All rows are made from the same 12 directions, up to rounding. Whole rows:
[[  6 -31   0  -5 -24 -38  36 -18 -65  16  39  42 -39  42 -35  21 -35 -15
   -6 -15 -23  18 -13  24  -9   2]
 [ -1 -28  17 -20  69 -11  26 -52   1  16  16  26   7  43 -10 -20   1 -30
   -1 -20 -11  -3 -30  38 -87  -2]
 [ 38 -20   4  -6  19  -4 -35  22  12 -14  22   1 -31  30   9 -17 -26  36
  -41 -26  34 -22  17 -18 -14  -3]
 [ 22 -37 -38   7   1  35  -5  28  14  25   6 -34 -14  22 -19  18  22  22
   -5  52 -29 -14  18 -34   4 -62]
 [ -1 -24   5 -34 -20  -8 -26 -19  -2 -26 -13 -16 -25  12  24   3 -27 -26
  -24  -8  51  34  -4  -2  -8 -20]
 [ -1   8  22 -27  51   0  25 -26  14  24 -31 -35  39  -5  22 -23  11 -15
   -8  50  -6  17  16 -27   5 -35]
 [-23  25   0  -1  30 -36 -35 -13  11 -24  -6 -34  11  14   8   6  -2 -34
    2 -31 -13 -13 -22  24  12  47]
 [ 10 -10 -39   2  14  -7 -43   7 -20 -12  25 -17   8   4  -7 -15  37 -32
   11 -10  15  12 -36  33 -11  45]
 [ 30  16   1  16  -9 -10  -1  30  52  29 -34 -25 -17 -18 -10  -1  -3 -34
  -13  -4   4 -17 -51  29 -13  13]
 [  9 -19 -50 -23   6 -37  41 -13 -68  15 -11   4  -3  10 -16  -9 -20 -32
   23  45 -38  27 -18  -7  41   1]
 [ -9   2  -8  29  19  19 -28  20  28 -10  43 -12  -3  28  -5  19  20  28
  -12 -22 -20 -38  28   2 -18  18]
 [ 15  20  -5 -16  70 -33 -16  -6  -7  11  13 -55  42   4  25 -43  29 -54
  -24  21  16  28  -7  15   8  55]
 [ 22  20  24 -37  25   4  41  29 -54   4  22 -16  20  -5 -32 -20  12  -1
    6  -3   5  39  22 -11  42   6]
 [-46  20   9 -37  65  16  40 -48  11 -27 -48   7  51 -11  25 -23  -6   7
   41  14 -27  -6  24 -30   2 -19]
 [ 12  -3 -22   6  12 -29   3 -24 -22  42 -40  -4  34 -28  -4 -24  29 -29
   33  58 -29   7 -56   5  17  -8]]

Rows cut short, each followed by the rest of it:
[-59  25  60  11 -28 -16 -25 -44  17 -19  17 -10   8   7  25  41   1 -33
 -20 -42  19]	[ 20   9  37 -21  24]
[  8 -17 -31  23 -71   2 -20  11  17 -27 -33  64 -51 -27   5   4 -44  26
  16 -33  25]	[-31 -38   9 -13   6]
[-16 -29 -59  -2  12  41 -49  12  60 -42 -27 -36 -21  24  19  21  -5  25
   7   9 -12]	[-45  17 -36  -7 -41]
[ 13  33  -3   1 -20   3   4  51   7 -24  10  -3 -19 -20 -19  -2  -9 -20
   0 -57  27]	[  5 -17  35  10  64]
[  6  12   8  -7 -31  20   2   8   8  12 -50  -8  18 -55 -11  -8  28 -20
  33  16  18]	[ 21 -44   9  10 -22]
[-20 -23  25  -8  -5  45 -37 -29  -6 -25  -2  31  22 -10  -1  -1  36  49
  35 -14  21]	[ -5   3 -17 -29 -54]
[-19  43  14   0 -52 -40   8 -10 -10 -15 -55  15   3 -53  21  -2 -37 -25
  17  -9  15]	[ 17 -28   9  54  35]
[-17   0  29 -25   2 -14  21 -38  -1 -19 -40  37  -5  -3  20  -9 -50  18
   7 -12   7]	[ -5   5 -21   0 -26]
[ -7  47  51   6 -55 -23 -13  24  -9 -10 -22 -15  -5 -32  -6  25 -20  14
  -3 -27  11]	[  6   4 -10  73   6]
[ -6  20  37  -6  40 -14   4 -13  10  19 -16 -33  29   8  -1   1   8   4
  -4  16 -29]	[-11   9 -18  21 -22]
[ -3  13  79  -5 -22  24   8 -13   3  21 -13  13  22 -30 -18   6  28  15
  11 -14  22]	[ 18 -10   6 -16 -46]
[ 18  12   3   1  -8  36 -21  46  27 -21  -1 -14  -6 -18   6  -7   3  43
 -10 -11  31]	[-13  31 -30  19  -8]
[ 47   9  46 -12 -38  25  27  59  -3  21  15 -10 -26 -16 -32   2  -4  15
 -30 -16  42]	[ 28  15  -5  13 -24]
[ 47   1  18   2  -1   7 -10  62 -15  14  48 -29 -23  20 -43   7  12  20
 -29 -24   9]	[ 0 13 -1 18  2]
[ 24 -41 -25 -12  32   0 -20 -21  26 -13 -30  39 -23  14   5 -33 -22  10
  11 -21  16]	[-37 -50   9 -63 -16]
[ -5  17   5 -14  29  35   0  17  18   3   2 -59  37 -10   8  -4  44  -9
  -4  32   5]	[ 22  35 -20  16 -15]
[ 27   4  22  11 -15 -11  40   2 -22  43   7  37   4 -23 -16 -19   5  -7
  -1   8   7]	[ 17 -22  21 -15   9]
[ 52  24  -4  16   0 -12   5  62  52  19  -6 -23 -35  -9  -9 -15 -22 -25
 -38 -28  22]	[-20 -31  30 -10  50]
[ 23 -36   4 -32  -5  35  -6   2  40   9 -29 -28 -24   4 -14   1  12 -43
  -7  -3  42]	[ 24 -46  24 -61 -53]
[-22  25  49   0  21   0  10  -6  40 -16   3   0  -6  22  12  17 -33  26
 -24 -40  -8]	[-30  40 -11  -9  -1]
[ 13  33  -9  -8 -27  31  46  54 -10  -1 -21  -3   7 -49 -20  -8   3  14
  26  12   0]	[ 15  17 -21  55   2]
[-16  32 -40 -34  10  20  37  33  12 -47 -11 -32   0 -15  27 -11 -27 -29
  -3  -1  20]	[ 29  46 -14  37  45]
[  8 -16  -7  15  17  11 -12  19 -27  -3  54  13  -7  35 -36  12  17  45
   7 -21 -31]	[-28  19  -6  -3  -1]
[-38  -9  14 -25  -4  36  34 -12  18 -26  13  -6 -16  30   9  34 -25   2
 -14 -11   1]	[ 15  59 -15 -20 -33]
[-33 -14  14 -37 -18 -19  16 -42 -17 -20  -8  -7 -20  25   9  26 -35 -52
 -10 -14  14]	[ 43  -3  18 -12 -12]
[ 22  -7  -2  25   5 -63 -45 -15 -57  12  12  29   7   8   7 -20 -11  49
  -2  15 -20]	[-28  -7 -28  50  12]
[ 28  30  76  -2  -5   6  58  20  -8  53   3   7  17 -26 -28  -9  10  14
 -14   7   4]	[ 20  12  -4  10 -23]
[ 43 -34 -16 -42  11   8 -22  17 -36  -8  14 -19 -12   9 -24 -27  21 -30
   0 -12  50]	[ 42 -38  18 -18  -7]
[  8  12 -29  18  -7   1   5  38  62   1 -25 -36 -30   8  31  15 -46  21
 -41  31 -18]	[-38  47 -45  36  -8]
[-10 -19  -6  25   7 -55 -61 -70 -36  10 -18  41  33 -12  29 -27  18   9
  25  24  -7]	[-17 -52   5  -3   8]
[  4   9 -29 -25  10  23  49  59  16 -13  -4 -51 -36  32 -44  37 -31  -7
   2  -8 -49]	[-13  30 -19  40 -17]
[  1 -21  29  22  -5 -30 -75 -23  -6  14  35 -25  -3  35   3  23  23   3
 -32  -6   6]	[ -6 -11  10 -11 -12]
[ -1  17 -30  16  -5 -36   4   3  -5  17 -12 -25   7 -10  24  -2 -11 -26
 -13  44 -20]	[ 6  5 -8 46 30]
[  6 -31 -83 -35 -13  43  27  31 -20 -32 -15  -1 -26  -4 -38   2   4 -33
  51  -1  -4]	[ 21 -31  13  -5  -6]
[  5  10 -12  24 -20  52  -3  50  38  13 -18 -22   0 -23 -52  29  45  16
  41  -4 -36]	[-33 -27   7   2 -29]
[ 47  -4 -10  36  -1  14  19  40   8  49  31  19  -4 -10 -22 -18  26  17
 -14  16  -4]	[-15  -7  12 -24  13]
[ -5  25 -52   0  -8   8 -22  21  34 -17 -53 -46  19 -48  29 -15  16 -39
  18  31  15]	[  8 -23  -1  35  29]
[  1  38  27  17 -12  23  18  28 -16  14  16   3  36 -40 -11  -6  37  31
  14  10  -2]	[ 10  31 -14  37  11]
[-26 -22  -6 -33 -21  11  70 -48 -19  -7 -31  56  -8 -11  17  -6 -40 -21
  20  17  10]	[ 37   4  -1 -30 -29]
[ 21 -13  35 -17  46 -15 -29 -23  31   9 -20 -18   4  18  20 -24  -7   3
 -29  -2  24]	[-13 -14  -9 -30 -29]
[ -2  48  81 -33  -7  18  49  21  19   1 -35 -20   9 -29 -19   7 -16   0
  -1 -28  16]	[ 20  15  -9  26 -28]
[  2  -9 -24 -11  -1 -57  -4 -29 -65  -1 -10  17   5   1   3 -16 -19 -18
  18  17 -14]	[ 17 -29   0  39  21]
[-11  14  10 -19  20  -6 -37  23  13 -22  -1 -80  -6  33 -28  37   8 -20
  -2 -28 -24]	[-8 -3  1 36 -8]
[-21 -26  49 -23 -38  33   3 -32 -15 -16  -6  35  -8   1   0  20 -10  44
   7  -8  25]	[ 18  29 -29 -15 -80]
[ 10   2  19   8 -17 -52 -69 -26  -1  14 -28 -34  13 -16  41 -11   4 -19
 -28  30  34]	[ 14 -29  -7  31  -3]
[ 25 -36 -58 -56  -6  49  62  25 -34 -15 -24  18 -20 -13 -39 -20  -4 -23
  47  12  12]	[ 40 -23  -1 -11 -33]
[ 30 -42 -46  37  -5 -14 -78  -4  25  11  -3   9 -20   8   8 -12  19   4
  -4   5  10]	[-41 -62  20 -42   5]
[  9   9  -5  15 -23  31   7  25  11  27  32 -25  15 -27   1  -2  54 -45
 -17  19  36]	[ 46   0  36 -26  29]
[-10  28  24  49   2 -11 -32  18  49   8  16 -15  -5  14  -7  31   4  24
 -18 -32 -33]	[-58   5  11  -1  24]
[ -5  34   4   6  28 -30  -4   5  16 -16 -20  -3   7  -3  11 -11 -27  11
   2 -20 -20]	[-35   1  -8  30  37]
[ -9 -38  14  -4  19 -31 -28 -41 -25  15  27 -15  -9  60 -21  28   7 -17
 -10  -3 -30]	[ -2 -21  16 -25 -31]
[ -4 -38 -63 -16  -4   5  12 -12 -25 -29  -1  37 -25  15   7  -8 -29   3
  18   7  -3]	[  1   2  -9 -11   0]
[ 46 -19 -23   4  16 -13  20  -1 -46  49   6  20  25 -20   9 -51  20  15
  -3  73   3]	[ 20   1 -27  17 -10]
